Every row belongs to one group in each of 4 separate groupings. Each group adds its own fixed numbers to the row, and there is some noise. The rows also spread widely along 14 directions, which tell nothing about the answers.
Some rows, each with its group in each grouping after it:
[-17.3   4.5  -7.8  23.0  -8.4  11.6  11.1  -6.5 -14.6  15.5  -7.6  17.1
  17.2  17.8   0.5  46.5  -3.0   0.2   7.6   8.4   4.9  18.6  -8.5 -14.1
  -5.2] -> q892 q27 bepe q811
[-17.7 -13.6   8.1   3.3  19.5  22.4 -23.4  44.3  -3.6  -2.6   8.6   4.7
  15.3  -3.4  10.9  17.7 -53.4   3.0 -12.6  19.5   6.5  -5.7 -16.0  18.9
  -5.8] -> q167 q616 ziku q158
[ -0.2  -4.1 -25.0  12.9  -8.7  -4.5  10.7 -35.8  15.3   1.9   3.5  39.4
 -10.8   4.7  -8.6   6.6   3.1 -21.1  12.5 -26.5   9.6   5.6   7.9 -43.0
 -12.6] -> q899 q27 ziku q719
[ 10.0  13.6  -1.9   8.7 -21.6  -4.0  16.5 -25.0 -34.1   9.2  41.9 -23.7
  19.2 -14.1  -1.3  10.9  23.0   6.1 -20.8  39.2   0.4  37.5  28.2  -5.9
  20.3] -> q255 q616 sekar q158
[-15.7  34.9 -17.0 -17.8   1.0  26.2  22.7 -44.5  29.4   6.7   3.0  16.6
 -16.6  21.6 -40.4  25.8  -3.1 -12.6  37.8  17.7   0.2  -5.8 -10.4  -6.8
  11.8] -> q899 q882 gege q811
[ 27.1  26.7  -9.6   5.6  17.5 -21.7  -5.8 -26.5  10.0  10.5  33.8 -44.3
  -8.2 -11.9 -28.5  -8.5   4.5 -13.9  13.8  47.5  19.4  17.6  34.8   4.9
  33.5] -> q865 q882 sekar q719
[ 22.0  -2.4  -1.6  17.9 -11.4 -19.0   4.0  -0.1 -13.1   0.0 -29.6  -7.5
  18.5 -21.3 -29.4 -30.1  21.5  10.4   8.2  22.5   4.1 -11.0   7.3 -11.8
  -9.2] -> q865 q27 bepe q719
[ 16.3 -25.1   7.0 -15.4  -9.6   0.7  -9.6   6.1 -12.2  18.1  -2.9 -40.3
  24.9  12.5  12.8   8.3  -7.4  14.0 -28.5   1.7  34.1  16.5  25.5  28.3
   2.1] -> q255 q882 gege q811
[-10.8 -22.2  18.9 -11.7   1.0   4.5  11.4   8.0   4.0  12.7  -8.3  27.7
   8.9 -20.7 -16.6 -11.8  15.8   7.5 -17.3 -43.6 -16.8  26.2  19.7  12.4
 -15.6] -> q167 q882 gege q811
[ 28.2   5.0   8.0 -30.2  -6.9  17.7  -4.6 -10.5  -2.9  14.7   9.6 -23.9
   1.4  -2.0  -3.9 -23.6  -3.1   2.6  -3.9  39.0   7.4 -22.0 -12.7  19.9
  31.3] -> q892 q616 bepe q719
[-11.3  -8.9  14.7  -4.4 -10.2  15.4   8.1   7.5  -2.7 -15.8  -2.6 -19.2
   6.1  32.5  34.7  14.5  -3.0  -5.0 -22.3  19.9  -6.6 -18.8  -3.2   2.3
   3.0] -> q899 q27 gege q719
[ -0.8  42.6 -36.4  -4.4  24.4 -40.3  -7.6  -8.6  23.6  -1.9   3.3   3.7
 -43.5   4.0 -41.1  -1.1  -3.4 -20.5  43.5 -30.3   3.4  -4.6  -8.3  -6.2
  -4.6] -> q167 q616 gege q719
[ 32.9 -16.9 -24.5  -8.5 -32.4   0.9 -25.3 -34.5 -30.4 -31.9   1.6  -3.3
  14.3   6.0  23.8 -45.8 -31.9 -10.3 -11.3   5.1  56.2 -31.5 -20.4 -28.2
   5.0] -> q167 q882 bepe q158
[-37.0  29.1   0.6  10.5  20.8 -23.5   6.7  24.6 -13.9  27.3  38.2 -14.7
  -1.1   4.4 -18.8  39.4  -4.0   4.8   9.4 -24.1  -5.1   7.4  -4.3  -0.8
  14.6] -> q167 q616 bepe q811
[  0.2  29.4  -3.0 -28.9  29.7   1.1   0.9  14.6 -17.4  16.4   0.0  41.7
  -7.7 -19.2   7.8   3.9  -6.7   6.7  15.7  -1.5 -24.4  17.4 -36.7  23.8
  16.5] -> q899 q27 bepe q811
[ 21.0  -1.3 -25.3 -50.3 -33.3   1.7  -6.7 -71.8  14.4  12.3   1.9 -18.5
 -26.1  22.5  -3.1  -7.7  21.8  -7.4   7.0 -12.2  13.7  -8.3   2.0 -11.2
  14.0] -> q899 q27 ziku q719
[-15.3 -37.5  15.6 -33.5 -16.5  50.9 -29.8  25.1  49.3  23.0 -16.3  41.6
 -20.6 -15.8 -25.7  -4.2 -29.0   2.2  -1.4 -17.9 -19.1 -21.6 -23.1  16.6
 -27.6] -> q255 q616 sekar q719
[-37.4  -0.3  -8.6 -17.7   6.0   6.5  25.0  -8.2  11.9  -6.4   8.8  10.9
  -0.2  42.9 -20.0   7.9 -12.7 -12.1   0.8 -66.0  10.4 -22.9   5.8  -8.6
  -7.9] -> q167 q616 gege q811
[-21.7   6.1 -15.2  24.0  33.7   3.8 -27.2 -43.0   3.4 -27.0  31.5   5.3
 -26.3   9.6  13.2  -9.3 -23.3 -27.6  17.7  11.9 -10.8   0.9   3.4 -21.3
  11.4] -> q255 q882 ziku q158
[-15.9  14.2   3.6   5.3   0.1 -23.9  -6.4  -4.6 -20.5  32.2  26.2 -30.5
  -9.2 -12.6 -34.1   5.6  29.5  13.1   8.2 -15.5 -19.7  19.9  16.4   2.3
  11.2] -> q255 q616 gege q719
[-11.6  11.4 -19.0  36.8  36.3 -36.4  18.9   5.4  -0.2   6.8  -8.8  10.9
  12.0  13.5 -25.9 -13.8   0.2 -11.4  25.4 -36.1  19.1  -5.9   5.8 -21.1
  -2.0] -> q865 q27 bepe q158
[-12.2  21.6 -20.0  24.0  38.9 -34.4 -12.5 -28.5  12.1  -1.6  17.6 -11.2
 -31.0  24.8   1.2  -9.6  -3.0 -33.6  20.2 -45.8   0.2  -3.0   0.2 -17.6
  12.3] -> q167 q616 gege q811
[ 15.6   0.8  -6.8   7.9  -2.4  -3.1 -38.9  18.6   4.9  36.9 -38.7 -15.2
   5.0   3.3  14.7  25.8 -25.0   1.0   2.1   8.8  18.9   3.0 -42.4  18.0
   2.0] -> q167 q882 sekar q811
[ -2.8 -20.1  21.7  11.3  30.8  -2.8  -2.4  23.4  -3.7  37.6 -33.8  10.3
  17.2 -20.0 -10.1  -5.6  14.3  10.9 -10.6 -27.2 -25.5  40.1   6.2  34.9
  -9.4] -> q167 q616 gege q811
[  5.7   7.1  -3.4 -19.4 -16.6  -6.5   3.2 -25.4  21.7  27.8 -10.0 -24.8
  -4.2  17.5 -30.9 -24.2  16.2  -3.6   5.2 -27.3   9.5 -38.4  -6.3  -6.8
  12.0] -> q865 q616 sekar q811
[-15.6 -28.5   4.6  -5.6 -21.8  29.5 -34.2 -36.5  13.8 -24.0   7.8  -1.9
 -15.3   8.8  17.4  -9.6 -17.6 -17.5 -14.2  13.0 -13.6  -4.6  -1.6 -10.5
  -8.0] -> q167 q616 sekar q158
[-16.0  -6.6 -15.7  10.2  -0.6 -19.7 -21.7 -32.1   2.4  -2.4 -31.2 -17.7
 -10.4  14.1 -20.8   2.5   4.9   1.6  23.6   7.5  -7.0   4.8   5.1  -5.9
 -21.1] -> q899 q616 bepe q158
[-26.0  13.6  -7.3   3.0   5.4  13.8 -27.3  11.6 -12.4  10.9 -33.5   8.6
   0.9  27.9   3.8  33.8 -27.5   1.8  19.8  -2.4 -10.6 -10.4 -49.1   8.1
  -4.2] -> q892 q27 sekar q811
[-37.8 -28.8  22.2  13.4 -34.6  -3.5 -15.1   5.2  20.5  -0.5 -12.2 -28.4
 -11.1   8.7  -0.4  34.7  26.5   7.7 -17.7 -12.5 -29.5  10.8  23.2  -7.3
 -33.3] -> q167 q27 gege q811
[ 15.9  -9.4   4.2 -21.6   9.5  12.7 -16.4  22.7  -3.6  12.4  11.3  28.8
  -5.6  -3.4  56.3  -4.8 -33.9 -11.9 -24.1 -14.5   5.1  -3.0 -40.2  13.5
  12.6] -> q167 q616 bepe q811
[ -3.9  37.9  -0.8   1.1  20.1  -7.3  25.8  71.1  -5.7  13.3  -0.5  37.8
  17.3 -23.6  -9.5  27.5 -26.9  13.1   8.3  25.8   6.0   0.3 -33.9  14.6
   0.2] -> q899 q882 bepe q158
[  1.7  -4.7  -3.5  -0.5  32.0   7.8   9.3 -17.7  30.4   7.1 -35.0 -20.1
  11.7  47.0   4.2  14.0 -12.2 -17.3   2.5  11.2  15.2   4.6  13.3  25.6
   5.4] -> q865 q882 sekar q811
[ 22.3   5.8   7.0 -13.2 -11.1  14.7  -5.8  19.6   2.1   1.7 -17.6   2.0
   9.7 -17.8   2.7   2.2 -13.8   7.3  -8.6  36.4   9.9   0.1 -18.7  20.4
  -1.0] -> q167 q882 gege q811

New rows. What belongs after each?
[ 13.0  -6.9  20.2   1.2   3.6  12.1 -10.9  -9.5 -12.4  22.5 -14.5 -28.0
   7.2   0.2  25.0 -25.1  12.6   3.5 -15.7  18.7 -17.9 -23.8 -23.1  10.6
  29.0] -> q255 q882 ziku q719
[ 14.0   9.2  10.7   4.9  12.2 -18.3  32.8  30.9  -5.3   1.9  -9.6  -9.2
  30.1   7.8  11.6  -7.6  11.4   1.9 -26.8  -0.5   6.2  -2.4  17.5  12.9
   6.2] -> q865 q27 sekar q811
[ 27.4  30.5   0.6 -17.0  27.6 -18.1  -0.6  29.7 -22.6  -8.0   9.5  -6.7
   9.8 -21.5   1.0 -40.9  -7.5  -0.1  -6.1   6.5   1.0 -11.2 -11.8  23.6
  27.4] -> q167 q27 sekar q719
[ 17.8 -22.5  36.0  -2.5   2.1  -4.8  15.0   1.3   8.6  59.5  26.4 -45.5
   8.3   1.1  40.0   4.6  45.3   5.1 -43.7  -4.7  -7.5  32.0  31.9  24.6
  35.0] -> q255 q27 bepe q811
[-14.7 -24.2  -9.8  25.0  22.8  -0.9 -25.1 -12.5  32.7  -6.2 -26.1  -2.4
  -1.2  24.2 -22.2  -0.2 -26.3 -19.8  13.4  -9.6  18.5   7.5  23.4  -0.8
 -24.4] -> q892 q882 sekar q158
[ -0.6  -2.0   7.6  22.1  -8.2  15.8  -9.7  26.0 -15.6  15.3  13.6  -8.4
  26.2 -26.6 -35.1   7.9 -15.0   8.2   4.7  29.6  16.0   1.7   0.2  -3.8
   4.6] -> q167 q27 gege q719
[-10.6  -3.8  11.9   9.2  -8.7  -6.9  22.2   2.7  16.0   5.0   9.5   1.3
  -4.4  12.0  21.8  -2.5  23.8 -11.0 -17.4 -22.4 -10.5 -10.1  -3.4 -17.5
   6.0] -> q167 q27 bepe q158
[-19.8  11.8  20.1  25.1  20.8  31.9   8.7  15.0  -7.2  14.6   3.4 -28.2
  35.0  18.1  -4.6  15.0 -24.9   0.7   3.4  45.3   9.4 -32.8 -22.8   8.1
  33.1] -> q167 q882 bepe q811
[ -5.7 -12.8  -4.5   0.5  -1.1 -26.1 -30.6 -22.9  -0.4 -14.1   4.2 -22.0
 -14.4   3.2 -12.2 -30.8   3.4  -8.8  -3.5 -22.7  -4.3   2.4  24.0  -6.1
 -11.8] -> q892 q616 sekar q158
[ 23.7   6.1  -6.3  -3.4   1.4  14.3  -3.3 -18.0  33.8  22.5   1.5  18.7
 -16.5 -14.2  -5.5  -3.3  -2.5 -17.2   6.0  32.2  -3.0  15.9  -9.6   3.6
   8.7] -> q865 q616 sekar q158
[-32.5  -8.7   7.3  -9.3  15.3   0.5 -35.9  39.0  58.9  14.4 -20.6 -18.2
 -42.1  33.9  10.3  30.3 -30.9  -9.6   8.9 -29.9  -5.1 -33.6 -22.4  21.3
 -20.2] -> q255 q882 gege q811
[ -2.0   1.0   9.1  13.5  24.8 -16.7  -8.0   6.7 -11.4 -23.2   9.4 -13.5
   5.3  -7.5  14.1 -12.3  -8.2  -4.2  -8.7  14.1  -4.8   5.5  15.9   5.3
   3.9] -> q167 q882 bepe q811
[ 12.6 -15.3   3.8  16.4  32.0 -11.5  -9.4   5.4   4.2   4.2   1.0   7.6
   5.8 -24.6  -5.0 -28.4  -7.8  -2.7  -0.6   9.7   5.6  22.1  21.9  12.6
  -1.7] -> q255 q882 bepe q158
[  8.8  21.7 -27.7  32.8  16.1   4.9  -9.7 -59.7  -7.2  -7.9  23.7   7.8
   0.0  14.9   0.6  -7.1 -23.8 -35.2  22.9  20.9  26.7  -1.6  -6.1 -38.1
  29.3] -> q865 q882 sekar q811
[ -7.6  -2.2 -15.8 -16.3 -54.5  11.8  16.6 -19.5 -35.6 -32.7 -29.6   5.6
  26.1  16.8  -7.6  15.7  10.4  17.1  -8.7  11.1   7.6   4.9  -6.4 -10.4
 -26.8] -> q167 q27 gege q158
[ -2.7  -4.0   3.1 -20.0   6.5   0.9  -4.7  26.7 -20.5   5.9   6.6  10.4
  14.9 -15.2  -7.1  20.8  -9.9  12.3  -9.2  10.2  -6.2  39.0  17.4  28.2
  -6.6] -> q865 q27 sekar q719
[ -0.2   0.1  -1.0 -47.5 -17.5  -3.5   8.1   6.6  -4.6 -17.4 -17.7  -6.8
  -5.1  36.3  41.7  20.5  -5.6   3.4 -25.0  -8.8   3.7  -4.3  -9.6  23.7
  -9.7] -> q865 q882 gege q811
[-11.3   4.6  12.7  -6.4  19.3   7.3   7.1   4.6  14.4   5.5   4.9  -8.3
   0.9   6.3 -12.8  -9.3   0.3  -1.1  -6.9  -0.4 -18.0  -6.8  13.4  18.2
   6.4] -> q255 q616 sekar q811
[ 20.5   8.8  -0.4 -17.0 -26.1  15.4  13.8   1.8   9.3  31.1  14.5   5.1
   4.6 -13.1 -15.8   1.9  -0.2   1.4  -7.2  -1.0  21.3  -8.2 -14.5  -2.0
  14.3] -> q167 q616 gege q811
[ -4.2  -6.2  -3.5  12.1  -3.7 -12.6  14.9 -53.9 -10.3  -2.0  35.3 -21.8
   1.4   8.2  -6.1 -10.9  36.4 -14.2  -8.6 -19.5  -2.8  17.1  43.1 -28.9
  17.3] -> q167 q27 ziku q719
[-15.0 -27.9   4.7 -30.5   5.0   2.9 -19.6   8.5  14.7   6.7 -15.1  -5.2
  -7.3  15.0  -2.1  -5.8 -14.2   1.8  -9.8 -45.0   0.9 -16.0  -1.6  15.9
 -12.0] -> q167 q882 ziku q719
[ 28.8  -2.6 -14.7 -47.1  -0.5 -20.5 -26.2   9.7 -21.9 -12.6   4.6   2.0
  -4.8 -18.9  14.0 -18.7 -24.6   9.4 -11.7  -4.9  26.2  23.0   3.1  29.4
  -6.1] -> q899 q882 gege q158
[-40.3 -16.5 -11.9  12.9  -7.4   1.4  -5.7  28.6  -2.3   8.6 -11.9  26.8
  21.6  -3.3 -58.0  27.0 -30.0  13.0  13.0 -27.1  12.9   6.4  10.1  -9.3
 -42.6] -> q865 q616 sekar q158
[ -8.3 -10.9 -29.7 -29.3 -19.6  -3.1 -34.6 -69.8 -16.2 -29.4  10.5  -4.7
 -20.0  12.5  -7.3 -21.9  -6.3  -4.6  18.8  -6.4  10.0   1.3   6.2 -19.6
  -5.5] -> q899 q27 bepe q158
[  2.0 -14.9   0.1 -26.7   8.6  14.5 -39.5 -28.2  61.4  31.1  12.6   7.7
 -47.6 -32.1 -30.7   2.0   5.9 -10.0  20.1   4.4 -21.0  39.2  16.1  20.0
  -2.6] -> q167 q27 ziku q158
[ 21.4 -10.2   1.0 -29.0 -39.1  21.8  -0.4  -6.4  10.4 -16.8  -5.7  21.6
  -2.6 -13.8   1.5  -5.6  -2.0   3.7 -10.6  30.8   7.1  -5.2   1.9  -1.7
 -14.8] -> q892 q27 bepe q811
[  0.7   8.3 -17.4 -13.9   9.2  -1.4   6.0 -13.8 -11.8  -0.2  -8.5  32.8
  -3.0   0.1 -13.1 -10.4   0.4  -0.6  12.8 -35.0   1.7  11.0  -5.6   0.0
  -6.1] -> q255 q27 gege q811
[ 13.8  -1.4 -12.3  29.2 -13.8   6.6  -8.2  -5.9 -34.4  12.8   1.3 -14.9
  38.8 -10.4 -26.3  -2.2 -19.7   5.8   2.8  28.0  33.0 -14.7  -8.2 -20.7
   7.0] -> q167 q616 ziku q719
[  6.3 -12.6   8.1  10.8  -1.6  10.0  12.9  12.9  -9.7  24.1  31.5  19.7
  23.1 -25.9  -3.4   1.4  -3.9   1.9 -25.0   2.5   5.4  34.6  21.3   1.4
   3.7] -> q255 q616 sekar q158
[ 17.9  -0.5  10.8 -10.6   3.3 -15.4  -8.0 -20.3  37.3   2.9 -34.3 -28.3
 -21.2  -4.7  -6.6 -40.9  31.1  -2.0   0.2  19.9 -23.3 -23.7   1.1  12.1
   2.1] -> q865 q882 ziku q158
[ 26.5 -11.4   8.2 -25.3   4.9  13.9 -15.5 -40.6   5.6 -11.8  14.9 -15.9
 -18.5   7.2  26.3 -50.3   7.5 -20.8  -9.9  13.3  -6.0 -14.4   2.7   5.5
  30.5] -> q865 q27 gege q719
[  3.7 -11.9  14.5  26.7   2.7  17.9   6.7  13.2 -39.7 -17.9  21.8 -17.5
  56.8  -3.8  11.2  -8.7 -21.7   0.7 -33.4  31.1  23.8   0.3  23.0  -5.4
  14.8] -> q167 q27 sekar q811
[-19.9  12.0   0.4 -30.7  17.0 -10.5 -25.4  29.7   5.9 -21.6 -35.2  -6.7
 -16.6   4.3   6.7  23.3 -23.2  17.5   5.6  19.8 -25.4  -4.6 -13.2  37.6
 -24.5] -> q899 q882 ziku q811
[ 15.5  16.6 -22.7   4.4   3.6 -33.1 -18.3 -23.8 -10.0  -3.6 -17.5 -27.4
   2.6  -0.3 -25.8  -1.6   5.6   3.0  19.4  17.0  15.0  21.3  22.8   4.9
  -5.1] -> q865 q27 sekar q811
[ -9.1 -23.4  -6.0  10.0   4.6   1.7 -12.9 -13.8  41.2   4.5  -0.5 -50.2
   2.8  44.7 -34.0 -23.0 -19.3 -16.0  15.5 -12.6  49.7 -52.6  22.1 -11.5
   3.0] -> q892 q27 bepe q158
[  9.5  26.6  -4.3 -17.1 -15.1 -24.1  22.3 -16.5 -84.3 -48.9  17.9  -1.5
  31.4 -13.0  -5.1 -49.8  14.4  21.0 -14.4   6.9  -3.9 -16.7   6.7 -11.7
  10.5] -> q892 q616 bepe q811
[  9.7  -9.3 -11.1  40.9   3.3  -9.6  12.7 -48.2 -19.3   5.0 -10.8  13.5
  24.0   2.8 -20.3 -25.4  20.4 -11.0  10.7 -15.7  16.3  11.5  22.8 -37.2
   0.6] -> q892 q27 bepe q811
[ 31.8 -11.5  -6.2   1.9 -29.5  -3.0 -30.4 -22.8 -49.4  14.7  22.4 -18.7
  16.2 -15.6   9.8 -31.3  -2.2   2.4  -7.9   6.4  30.9  -7.4 -11.4 -21.4
  26.0] -> q892 q27 bepe q719
[ -8.8  34.7 -34.2   8.1   5.6  -3.4 -21.8 -29.4 -39.2   4.4  21.6  11.8
  -3.6  -0.6 -11.3  31.6 -19.1  -5.6  32.8   1.8  11.7  31.7 -24.5 -13.8
  15.0] -> q167 q27 gege q811
[  0.6  -1.2 -21.2  19.3 -23.8   5.8  -7.6  -2.0  15.6   1.8 -24.5  18.3
  -2.1  26.6   2.6  -3.9 -28.1 -16.7   7.9 -16.8  27.7 -59.2 -46.1 -40.9
 -14.0] -> q892 q616 ziku q158
[  7.8   1.4 -18.9  21.4 -11.8  -4.4  17.4 -18.5 -18.1  -9.8 -16.7  16.3
  11.2  25.9  26.1  -0.6   3.4 -12.9  -1.5  -4.9  13.7 -16.8 -18.3 -32.2
  -1.9] -> q255 q27 bepe q719
[ -1.2  22.2 -28.6   1.8  30.2 -13.8  19.7 -42.9  -3.8  16.1  29.5  20.9
  -1.7  12.8 -40.8 -21.8   2.0 -21.1  32.3 -54.1  26.6   4.3  15.4 -24.5
  23.4] -> q865 q27 gege q811
[  3.5  24.1  -6.4 -21.0 -45.4 -31.0   6.1  15.7 -32.3   4.0  31.8 -47.9
   5.5   3.9   0.4  29.1   9.2  20.5 -19.8   6.5  21.4  -7.5   6.1  -3.8
   6.4] -> q865 q616 gege q811
[  9.9  -5.2  -7.2   6.5 -21.9 -10.4 -22.5 -35.6  41.6  28.8 -15.1 -16.3
 -34.0   1.9  -5.0   5.9  20.5 -13.1  11.9  -2.3  -4.3  -2.5  -9.6 -14.4
  -5.7] -> q167 q616 bepe q811
[ -4.6  -0.7   0.5   5.6  14.9 -12.3 -18.7 -17.8  -9.6   3.3  -6.8  -3.8
 -13.6  15.0  31.3 -13.8   9.4 -10.1  -4.6 -19.7 -20.5   0.0 -17.2  -5.2
   9.6] -> q892 q27 ziku q158
[ -3.9 -13.4   1.9   4.3 -11.0  -2.7  -3.4 -43.8 -39.0  -4.6   3.6 -11.2
   8.3  13.7   5.8  -7.0  25.7  -2.8 -10.4 -13.8 -10.1  28.3  19.5 -10.6
   5.6] -> q892 q27 gege q719
[  8.0   1.9  -8.9  40.7   6.1 -20.2  -0.7   5.5 -11.6  -1.1 -10.6 -28.2
  18.4  22.3  23.7  24.8  -7.7  -7.9  -6.6  26.7  19.3  -4.7   4.0 -17.7
   0.2] -> q899 q27 ziku q719
[  5.3  -6.0  11.5   8.8  13.2   9.0  21.9  37.7 -12.4   7.8 -24.4  64.6
  17.3 -11.1  18.7 -37.7 -12.8  -6.4 -11.5 -26.8 -14.6 -39.2 -49.0 -11.9
  -1.2] -> q865 q616 bepe q719
[ 26.3 -13.8   2.1  -0.2   6.5 -17.9   0.8  38.5  25.5  25.8  -4.1   1.2
   7.0 -21.8   5.4  21.3  -3.4   4.0 -22.1  -4.9  21.2  33.2  27.9  19.5
 -16.2] -> q167 q27 ziku q811
[ -4.1  13.2  -3.3  27.4  10.4 -28.4 -18.9  -4.0  20.2   3.6 -17.9  -7.1
 -17.7 -12.7 -16.8 -18.8  12.8 -13.2  14.7  -6.7 -16.5  -2.7 -10.4 -11.2
  -5.2] -> q167 q882 sekar q158
[ 13.6  16.9  -4.9  -9.9  25.7  -1.3 -27.8 -40.8   6.2  13.1  34.8  -8.4
 -28.1   3.2  29.2 -19.2  -9.5 -28.5   4.8   0.3  -4.1   6.1 -13.1   0.6
  44.3] -> q865 q882 sekar q811
[-11.5  21.3  -7.5 -25.5  21.7 -12.2 -26.8  10.8  18.0   5.8 -15.6  -5.2
 -26.1 -21.2 -44.2  -4.9  -4.9  11.9  28.9   7.0 -26.3  -1.3 -15.1  29.8
  -9.4] -> q167 q616 ziku q158
[  0.6   1.6   0.8  26.6 -11.2   9.0   5.5 -11.6 -15.9  -7.7  -4.1  20.9
  16.5 -29.6 -23.7 -15.0   8.9   8.9   3.3  19.5 -12.7  -3.4   5.2 -25.9
 -10.7] -> q255 q27 ziku q811
[-31.5  -5.0   6.2 -17.2  18.4  21.8  36.0  26.1 -12.7 -10.4  10.1  -0.7
  37.6  31.3  -4.0  20.2 -26.0  11.2 -18.4  -5.7  15.7 -13.0  15.8  18.5
  -0.7] -> q255 q882 ziku q158
[ 10.0   1.8 -10.5  10.6 -12.4 -12.4 -14.8 -19.1   9.8  29.8  24.9  -4.7
 -25.6 -10.3   2.8   5.7  16.7 -10.7  10.9  -7.4   3.1   9.3  -1.6 -21.0
  12.5] -> q255 q27 bepe q719
[ 13.6   5.0  -8.4  11.1  15.3  10.7   0.5 -11.2  22.9  68.7 -39.2   1.4
   5.2  14.2 -17.4  17.3   0.4  -3.0  27.2   7.5  10.3  -1.8 -37.6  12.1
  17.0] -> q865 q616 bepe q811
[-12.7  -1.0   3.5   0.3  13.8  21.3  21.7  -0.1 -38.9  11.2 -19.8  10.6
  51.3  33.3 -15.6 -12.8 -16.6   1.7  -3.7 -25.0  16.2 -26.0 -21.0   2.1
  17.5] -> q892 q882 sekar q719
[ 10.0 -14.1   9.2  -3.6 -15.2  -2.6   9.5   0.6 -35.2 -28.2  -4.0 -46.0
  41.5  20.3  20.9  -1.9  -2.9  13.8 -37.9  40.8  23.6  -5.2  27.3   9.9
  -0.3] -> q892 q882 ziku q158
[ -0.4   1.0   3.6 -33.1 -24.4  -5.5  21.4  18.2 -15.4  15.5   5.2   3.2
  15.5  11.2   0.4  16.5   7.3   9.2 -25.4 -30.0  10.2   5.0   3.5  10.1
   0.2] -> q892 q882 sekar q719
[-12.7   6.2  -3.9  -2.9  24.2 -36.4 -19.4  10.9  15.3  16.9 -21.5 -30.0
 -23.7   6.6 -33.9   4.9  11.2   3.0  22.1 -18.3 -15.6   9.4  12.6  24.6
 -12.9] -> q865 q616 gege q719
[ -2.0   0.1   7.9  -8.2  -7.0 -28.6 -21.4  18.0   9.4  29.7   0.5 -32.2
 -11.8  12.6  13.7  17.2   6.8   0.7 -16.1 -33.0   4.1   2.7  -0.4  10.2
   4.1] -> q892 q882 sekar q811
[ 21.7  -1.5  11.3   3.2 -30.3 -23.6   9.3 -33.0 -18.9 -10.2   0.7 -40.4
  18.2 -11.4 -24.3 -43.6  42.7   7.3 -23.9  11.9  -3.5  -1.6  45.0 -12.0
   2.0] -> q892 q616 sekar q811
